The rows are grouped in 3 ways, from coarse to fine. Each group lies inside one group of the grouping before and may be the whole of it. The rows also spread widely along 13 directions, which tell nothing about the answers.
In the rows, zero is written as 128.
Some rows, each with its group in each grouping after it:
[127 118  94 115 163 189 152 150 116 119 137 130 127  84 113 145  85 120
 119  90 137 137 110  80 144 121 114 165  88 152 129 148 113 152 150 119
 114 120] => Q731 fes kanuv
[173 104  90  93 156 113  85 102 105 163  98 108 128 106 176 123 116 135
  76 107 145 107 167 121 106 177 158 151 109 146 148 125 110 123 138 155
 142 188] => Q731 govap Nezad
[164 165 114 158  76 132 133 109 153 173 118 144  54 144  98 150 149 112
 129 128 109  87 153 101  96 157 121  84  31 124 102 137 125  92 136 139
 173 116] => Q731 fes tosar
[152 105 119 132 122 141 150 150 132 177 114 101 114  76  95 189 134 114
 149 102 153 115  89 110 174 147 138 145 144 118 182 101 137 160 171 149
 141  70] => Q623 Fud mivi
[169 139 111 131 100 131 136  99 169 164 122 158 108 159 124 164 164  89
 145  91 123 100 127  87 112 161 105 114  58 105 152 119 149  93 110 104
 187 130] => Q731 zov kemi
[ 84 143  70 121 111 122 126  72 129 116 135 122 105 141 172 106 102 124
 149 140 141 100 107 172 114 128  63 106 114 148 154  83 122 118 151 136
 157 113] => Q731 dupib bova
[138 107 129 138 112 113 119 138  77 175 117 137 150 163 166 109 118 121
 126  96 162 145 123  81 114 172 130 176 130 145 153  85 116 154 167 133
 107 115] => Q623 zupog Befe
[118  81  89  93 163 110 136  82 182 112 153 158 175 138 148 154 109 102
 184  49 163 144  64 123 122 116  71 140 148  85 198  70 174 117 144  89
 170 102] => Q731 zov leke
[208 142 128 151  95 111 110 130 129 217  66 104  19 111 117 177 167 119
 118  67 120  90 165 100 134 189 118 121  53 141 142  87 134 123 155 166
 187 120] => Q731 fes kanuv
[161 102  92 135 131 170 146 115 149 172 163 170 181 149 104 178  80  82
 117  34 162 118 127  81 147 148 112 146 120 100 158 153 128  83 120  70
 121 122] => Q731 zov kemi
[117 143  94 154 103 153 140 110 121 178 127  95  77  48  75 149 104 121
  83 138 125 113 133  95 114 123 143 147  62 155 108 167 102 151 145 148
 103 123] => Q731 zov leke
[100 135 121 160  60  59 149  65 145 200 115 110 109 141 136 139 164 120
 164 129 158 119  67 133 104 159 114 131 127 109 198  47 147 142 162 133
 156  74] => Q731 govap Nezad
[133 157 131 146 105 163 146 193 134 149  98 108 110  73 118 155 136 110
 100  98 110 143  80  73 135 109 124 220  51 168 139 129 103 171 154 113
  95 109] => Q731 zov leke
[123 106  93  94 129 142 132 134 153 123 158 133 211 147 147 141  76 139
 131 146 143  93  89 182 144 140 163 120 176 103 166 140  99  79 159 121
 121 108] => Q731 fes tosar
[ 98 122 154 100 137  97 161 131 151  87 131 155 159 165 101 131 155 108
 149 120 106 135 109 155 115 130 152 138 188  82 153  92 185 151 107  91
 129 111] => Q731 fes tosar
[119 100 101 129 129 182 166 161 126 135 163 131 184 122  96 174  66  97
 137  73 156 121  90 121 187 123 111 156 183 115 179 125 129 127 156  89
  94  65] => Q623 zupog Befe
[ 88 117  85 109 139 149 169 105 149  92 158 105 159 117  94 146  53 130
 126 124  96 112 103 155 143 101 129 111 140 108 160 138 127  96 140  84
 120  82] => Q731 dupib bova
[113 127 101 112 128 164 133 153 129 148 142 152 192 101 163 137 130 101
 122 117 184 134  59 106 142 130 124 213 139 146 164 132 104 167 137 122
  94 140] => Q731 zov kemi
[101 104 113 111 159 167 161 130 102  96 177 145 170 138  64 117  42 140
 104 145 114 138 149 106 104 116 196 116 132 110  78 184 112 122 139 104
  67 111] => Q731 dupib bova
[179 121 111  97 129 170 124 163 162 107 129 158 112 179 127 166 130 120
 185 107 130  86 118 140 143 148 104  81  89 112 130 101 140  89 160 141
 183  89] => Q731 zov leke
[ 92 171 105 142  60 140 116 173 140 117 145 120 162 127 150 117  83 136
 109 214 141  84  86 217 118  99 149 125 155 154 104 143  73 115 188 159
  73  89] => Q623 Fud mivi
[145 159 115 144  87 145 123 158 157 144 134 165 141 137 134 157 140  84
 124 119 154  99 111 147 130 126 115 140 138 124 126 131 129 123 138 124
 120 120] => Q623 Fud mivi
[178  98 129  86 160 128 132 118 132 111 130 159 118 188 118 129 130 142
 164 123 100 125 153  72  88 166 171  79  62  91 109 122 147  97 138 128
 182 123] => Q731 dupib bova
[ 56 109 109 115 128  84 160  36 107 116 148 114 109 143  98  96 115 147
 157 181 127 123 129 154  84 149 142  78 159 107 138  95 159 151 136 145
 144 101] => Q731 fes kanuv
[149 166 101 148  81 152 141 139 158 174 101  92  30  72  86 188 142 113
 134 121 115  72 111 148 163 131 104 107  74 140 143 108 124 130 159 158
 163  76] => Q731 dupib bova
[101 104  62 107 158 134 109  74 115  97 158 147 140 125 159 101  72 117
 134 128 168 119 142 147  97 121  83 101 142 137 119 123 133 125 149 144
 137 141] => Q623 Fud mivi

New rows. What belongs after each?
[118 132 110 102 142 156 160 118 145  93 154 141 144 127  88 133 106 129
 117 164  93 113 131 115 103 124 175 107  99 108 106 181 129 110 117 109
 128 131] => Q731 fes kanuv
[118 121 128 115 155 128 151 142 142  91 128 125 112  84  77 143 109 103
 106  92  89 151 131  96 111  92 140 158 118 113 122 133 170 161 124  94
 112 113] => Q623 zupog Befe
[133 115 115 121 122 119 124 124 142 140 146 178 163 156 153 137 141  87
 157  87 175 132  94 116 119 139 101 155 160 105 158  91 156 143 139 115
 135 119] => Q623 zupog Befe
[173 100 136 110 173 171 140 172 124 115 136 174 130 120  75 163 126  94
 133  78 141 144 152  63 128 135 155 139 122 106  97 149 162 160 128 120
 122 126] => Q623 Fud mivi
[119 123 128 124 109 147 164 129 126 140 133 132 147 163  81 170 127  88
 124  96 128  89 144 172 175 161 129 125 202 104 170 112 161 126 100  95
 117 100] => Q731 zov kemi
[ 99 109 167  97 159 100 174 126 126  82 122 143 121 146  78 113 160 134
 164 141  84 169 112  78  81 130 177 136 112  93 122 101 184 180 121 108
 140 103] => Q731 fes tosar
[ 88 147 124 134 105 206 148 214  76 162 146 120 140  61  78 145 107 131
  96 193 195 100  93 175 182 136 190 182 207 172  95 164  75 216 175 194
  21  99] => Q731 fes kanuv
[123 136 114 125 129 178 152 145 100 129 148 157 169 142 117 123 109 110
  96 134 143 131 133  78 113 144 162 166 103 142 109 170 108 144 120 105
  82 148] => Q731 govap Nezad
[112 148 102 120 104 153 105 140  92 116 140 172 137 176 186  90 131 105
 138 155 175 107 129 145 112 149  90 138 140 162 111 106 117 151 146 156
 116 141] => Q623 zupog Befe
[121 130 126  79 170 160 131 185 146  56 135 192 180 157 179 117 142 103
 160  91 149 156  71 117 121 109  96 191 135 134 134  98 148 164 135 101
 123 142] => Q731 fes kanuv
[119 195  95 119  75 143  98 120  90 110 109 137 134 182 216  75 154 100
  62 197 101  70 186 164  98 167 112 144 105 184 121 154  96 109  84 129
 127 208] => Q623 zupog Befe
[131 143  82 123  66  83 112  69 185 163 149 141 194 160 176 146 133  94
 114 144 139  70 101 192 114 149 129 118 175  84 197 126 128  57 115 101
 157 139] => Q623 zupog Befe
[165 102 155 118 130 139 170 164 123 171 114 127 154 145  88 180 149 117
 141  82 123 126 108  84 168 181 178 160 146  99 184 111 142 141 133 104
 134  91] => Q731 fes kanuv
[ 86  72 102  68 199 151 153  98  98  69 156 137 151 135 107 110  92 135
 163 133 143 142 128 123 120 135 130 113 160 117 135 112 163 165 132 131
 132 115] => Q731 zov kemi
[127 108  81 132 140 167 122 124  83 142 146 116 152 106 123 125  45 126
  81 123 151 111 163 123 131 139 140 132 137 155 113 167  91 121 157 138
  85 133] => Q623 Fud mivi
[ 99 171 144 154  85 123 158 128 115 145 111 134 107 109  93 140 188  74
  97 149 120 119 137 121 123 139 138 168 152 134 133 130 159 193  87 116
 105 139] => Q623 Fud mivi
[116 100  90  93 183 201 170 118 103  72 156 131 122 104  71 143  89 115
 142 147 114 116 155  93 143 127 132  88 118 124 115 170 150 146 120 126
 143 111] => Q623 Fud mivi
[159 123 135 151  97 161 140 163  90 199 129 146 125 168  89 170 113 104
 118  78 177  87 160 153 180 194 141 129 193 129 135 111 122 132 148 141
  95  99] => Q731 fes kanuv
[141 110 131 121 116 131 156 112 131 146 121 125  91 165  76 170 145 109
 169  98 123  95 144 140 151 170 119  85 145  99 161  82 175 126 130 128
 170  78] => Q731 zov leke
[110 141  91 119 122  89 118  71 146 136  96  93  47  84 139 133 144 125
 132 120 121  99 127 172 113 133  81 112 113 141 159  74 156 144 142 158
 182 125] => Q731 fes kanuv
[125 165 122 143  65 124 140 127 153 151 142 163 158 183 148 127 141 118
 137 161 133 101  93 136 100 148 142 127 104 119 132 132 105  95 139 116
 128 117] => Q731 fes kanuv
[149 132 150 108 117 126 149 148 112 129  80  94  95 151 108 148 167 123
 119 125  68 105 157 121 140 174 155 136 105 132 162 101 150 139 113 120
 155 117] => Q731 zov leke
[141 123 121 103 137 169 152 167 106 118 112 100 131 136 106 156 102 130
 108 116  99  91 150 156 176 161 152 131 154 138 156 130 121 121 133 121
 122 109] => Q731 fes kanuv
[128  67  76 111 171 117 159  36 128 155 137 107 113 113 123 143  89 140
 175  69 135 144 104  48 115 158  93 104  66 107 195  93 147 111 159 112
 202  92] => Q731 fes kanuv
[ 95  84  59  75 197 171 153  54 104  74 157 122  99  93 106 124  97 112
 160 132 136 114 150 109 135 133  82  82 133 124 150 127 174 156 117 140
 182 125] => Q623 zupog Befe
[118 128  97  97 167 154 150  90 113  97 113 128  56 105 117 126 154 113
 149 121 114 120 148  96 120 146  85 113  78 145 134 110 167 170 110 142
 187 142] => Q731 fes kanuv
[ 73 121  85 116 137 158 141  87  45  97 145 139 140 206 177  64  73 132
 140 139 147 121 159 131 119 167  74 115 129 173 132  93 109 134 139 125
 118 127] => Q731 dupib bova
[108 108  94 112 162 164 124 121  97 114 133 139  76  99 115 118 108 124
 154 112 169 135 129 107 117 127  83 128  99 159 101 100 140 186 163 172
 131 116] => Q731 zov leke
[ 85 108 112 130 106 102 169  63 120 166 146  91 114 112  55 150 109 138
 132 167 129  92 131 178 136 160 176  81 196  93 160 121 148 134 137 145
 128  81] => Q731 fes kanuv
[141 122 139  98 156 169 125 208 132  59 129 158 118 163 110 128  89 131
 145 100 114 133 132 138 119 104 125 128 103 138  74 109 139 135 169 128
 105  93] => Q731 zov kemi
[134 104 101  76 185 161 147 122 150 121 134 148 120  58 110 166 168 105
 162 110 165 130  80  94 148 134 127 157 135 110 161 123 166 190 122 147
 166 139] => Q731 fes kanuv
[165 134 140  84 155 156 117 200 168  68 128 170 136 136 116 135 129 126
 124 133  98 134 121 108  87 102 175 142  67 118  67 156 134 126 141 126
 120 139] => Q731 zov kemi
[137 135  89 148  96 107 109 114 152 164 131 113 150  93 150 136  79 126
  88 127 132 116 109 128  94 112 140 145  95 134 135 146  91  94 170 126
 112 123] => Q623 Fud mivi
[142 139 164 136 113 115 155 138 135 138 118 164  76 165  61 154 170  96
 152  92 114 128 148 106 115 147 142 115 123  93 106  91 185 159 116 114
 139  99] => Q731 dupib bova
[ 40 147 100 109 133 113 130 104 107  68 152 137 180 106 159  65 100 110
  79 176 122 151 113 147  73  86 131 189 165 152 118 145 130 178 112 103
  65 167] => Q623 zupog Befe
[108 149 104 126  68  99 140  95 179 162 149 123 156  97 126 145 159 119
 137 211 132  95  57 140  99 127 177 125 126  92 164 147 119 120 140 140
 145 107] => Q623 zupog Befe
[ 99  94  75  98 173  92 114  46 147  79 146 136  78 109 121 115  88 108
 153  81 136 131 150 153  85  99  56  83 142 106 129  76 198 135 141 130
 174 118] => Q623 zupog Befe
[ 90 139 116 135  92  90 129  78  78 138 110 108  95 152 161  77 149 144
 143 209 125 119 136 120  74 165 132 106  97 156 130  92 122 159 153 173
 150 120] => Q623 Fud mivi
[166 108 129 105 151 114 120 150 145 134 100 119  89  89 104 174 147  97
 128  59 123 122 135 128 149 134 122 151 153 108 161  84 181 160 137 131
 155 112] => Q623 zupog Befe
[ 58 132 120  97 139 127 157 111  88  80 142 135 191 162 155  75 115 129
 112 175 112 145 112 129 100 134 156 171 157 140 143 127 124 162 108  96
  87 147] => Q731 dupib bova
[158 113 108  64 167 157 112 160 159  70 143 176 152 160 149 135 128 127
 163 138 150 107 111 151 112 129 144 104 127 108 110 118 146 120 150 148
 153 132] => Q731 govap Nezad
[119 129 100 120 138 122 101 127  99 124 119 137 126 129 197  77  93 152
 117 124 145 154 110  89  69 131 111 171  53 177 105 111  88 144 182 148
 115 148] => Q731 fes kanuv
